The groups are shells around one centre, one inside the other: the same stretched ball of 4 dimensions in 9 sizes.
In the rows, 128 means zero.
Known rows, each followed by its group:
[144 129 115  73  94 186 116  82 127 114 105  93 151 131 131] : G
[158 153 101 121  83 142 134  99 153 149 156 133  88 155 177] : V
[161 149 102 125 118 149 134  92 150 144 172 130  63 157 181] : N
[120 144  91 106  90 177 101  79 149 119 143  80  95  80 142] : S
[160 154 102 118  70 140 134 101 153 152 147 135 100 158 175] : T
[114 138  93  97  93 185  99  77 142 108 134  73 108  74 131] : T
[133 124 111  80  98 172 128  98 116 102 119 111 148 136 132] : L
[158 150  99 134 111 132 146 108 146 143 183 150  61 168 189] : S
[121 125 109  60  68 194 105  83 122  99  84  76 182  98 108] : R
[143 153  95 119  81 153 120  91 155 141 153 113  87 123 166] : V
[179 137 124  85 107 170 134  85 135 142 120 122 129 183 161] : P
[159 130 119  79  80 160 140 103 123 125 108 131 161 175 147] : G
[130 134 101  99 114 175 117  86 133 110 145  98 102 113 144] : N
[171 142 110 124 146 147 147  97 139 139 183 145  56 184 188] : P
[118 152  85 113  70 170  99  80 158 127 143  81  92  73 146] : P
[180 133 124  93  92 139 162 116 122 139 128 165 143 220 171] : W
[130 131 106  81 102 190 106  77 132 109 119  80 129 103 129] : N
[127 150  92 104  61 170 103  82 156 132 128  86 113  89 144] : R
[141 152  94 122  86 151 122  93 154 139 158 115  81 123 167] : G
[125 136  98 101 110 175 113  85 136 110 146  93  99 102 142] : L
[109 143  87 102  76 178  97  81 147 112 135  75 107  65 133] : T
[148 131 115  77 105 187 115  78 131 118 113  92 137 133 136] : N
[161 137 108 120 132 140 153 109 130 129 177 153  76 183 181] : W
[101 136  89  92  52 169 107  97 134 102 119  89 144  75 123] : W
[158 136 111 106 100 139 152 115 126 129 149 153 116 184 169] : G
[147 137 105 112 132 162 131  92 135 122 165 119  78 144 164] : S
[131 144  96 104  54 147 127 107 140 126 131 122 132 125 149] : V
[181 152 109 128 120 139 146  97 151 159 174 149  62 191 195] : W
[139 144  97 116 118 166 118  83 147 127 164 103  71 117 162] : S
[141 149  93 127  84 134 138 110 145 135 168 140  84 143 173] : L
[119 128 107  61  48 189 104  87 126 103  77  78 192  96 107] : P
[152 153  94 137  97 129 143 109 151 145 183 148  62 157 187] : R
[153 135 111  98  75 138 151 119 124 126 132 153 142 180 159] : T
[126 123 109  72  89 182 118  92 118  98 108  96 159 118 122] : L
[117 127 101  86  96 177 117  94 122  96 127  96 135 105 127] : R
[150 152  99 113  72 150 125  95 153 145 143 120 102 137 166] : V

New rows. What belongs after each?
[175 150 109 120 108 144 142  96 149 153 161 142  79 181 185] : N
[167 136 114 111 129 147 151 105 129 132 163 149  90 189 176] : V
[161 133 116  96 136 172 131  85 131 125 146 116  98 162 160] : S
[139 145 101  99  93 178 106  75 150 130 133  86 103 106 147] : S
[160 148 105 115  72 133 146 113 143 145 147 151 111 174 175] : N
[134 150  90 124  89 150 123  96 151 132 165 116  77 117 165] : V
[137 124 112  82 107 171 131  98 116 103 125 115 142 143 136] : S
[146 137 105 106  82 140 146 116 129 125 144 146 124 165 161] : V
[108 142  87 102  74 175 100  84 144 110 135  79 111  69 132] : S
[130 141  96 111 112 169 115  85 143 119 157  98  82 107 153] : L
[136 140 105  82  58 177 109  84 142 126 102  90 152 111 133] : L
[155 129 115  96 122 159 143 102 121 118 145 134 115 172 158] : V
[134 154  89 128  75 142 125 101 154 138 164 122  80 119 169] : S
[154 137 115  77  76 178 118  83 137 130 100 100 153 142 139] : T
[106 140  87 107  84 169 107  91 140 106 146  88 104  75 136] : W
[143 129 113  79 110 186 116  80 128 113 118  92 133 129 135] : V
[172 141 111 121 110 126 164 120 131 140 169 173  92 208 188] : R
[161 157  98 130  80 133 138 103 157 156 165 142  77 160 186] : W
[169 139 115 100 120 165 133  87 138 137 143 122 100 169 166] : G
[124 145  92 106  54 152 120 102 144 124 133 111 124 108 146] : V
[156 128 114 101 130 153 149 107 118 116 155 144 107 180 163] : P
[143 138 109  80  59 171 118  91 137 126 101 103 158 130 136] : V
[180 135 122  98 107 144 156 109 127 140 139 157 124 212 174] : V
[138 129 113  67  70 184 113  86 127 113  90  91 172 124 123] : N
[141 146  94 128 114 145 134 100 144 129 179 129  64 137 174] : T
[178 144 111 129 134 130 160 110 137 146 185 167  63 206 197] : W
[120 149  87 114  60 152 116  99 149 125 144 107 107  97 150] : L
[119 141  91 107  63 151 123 106 137 116 139 115 123 109 145] : L
[141 151  95 115  92 165 111  80 157 138 151  97  82 111 161] : T
[192 144 120 113 124 142 155 101 140 155 159 158  86 216 191] : R
[190 137 124 107 129 141 162 107 129 146 156 164  98 225 187] : T
[165 142 112 101 110 166 128  85 143 140 140 116 101 159 165] : G
[149 127 119  66  85 184 121  86 124 116  94 100 169 145 129] : L
[146 139 103 113  95 139 146 113 131 125 157 146 105 162 167] : V
[117 135  98  85  82 189  98  77 138 107 116  71 132  79 123] : N
[125 142  91 122 106 152 126 100 139 117 171 117  77 114 159] : P
[141 131 107 100 117 162 133  99 126 113 149 122 107 145 153] : V
[121 146  90 108  53 153 117 101 145 124 134 108 122 102 146] : N
[118 131  98  97  95 166 122  99 125 101 139 106 121 110 137] : R
[117 136  96  92  47 156 123 108 131 111 117 112 155 110 133] : R
[170 149 105 133 108 122 158 116 143 149 181 168  69 196 196] : R
[130 139  96 110  77 144 135 112 133 119 148 131 115 134 155] : L
[134 147  98 100  68 168 110  85 150 131 126  94 119 107 146] : G
[138 144  96 121 100 145 133 103 141 127 167 129  83 136 167] : G
[179 134 124  90  96 147 154 108 125 139 126 153 140 210 167] : L
[167 142 111 110  77 127 158 121 133 142 144 166 124 199 177] : R
[152 129 114  91  89 147 150 115 118 119 130 147 145 180 154] : S
[138 149  91 133  98 135 137 108 146 132 181 138  67 137 177] : W
[144 127 111  94 111 159 140 106 118 110 140 131 126 158 150] : S
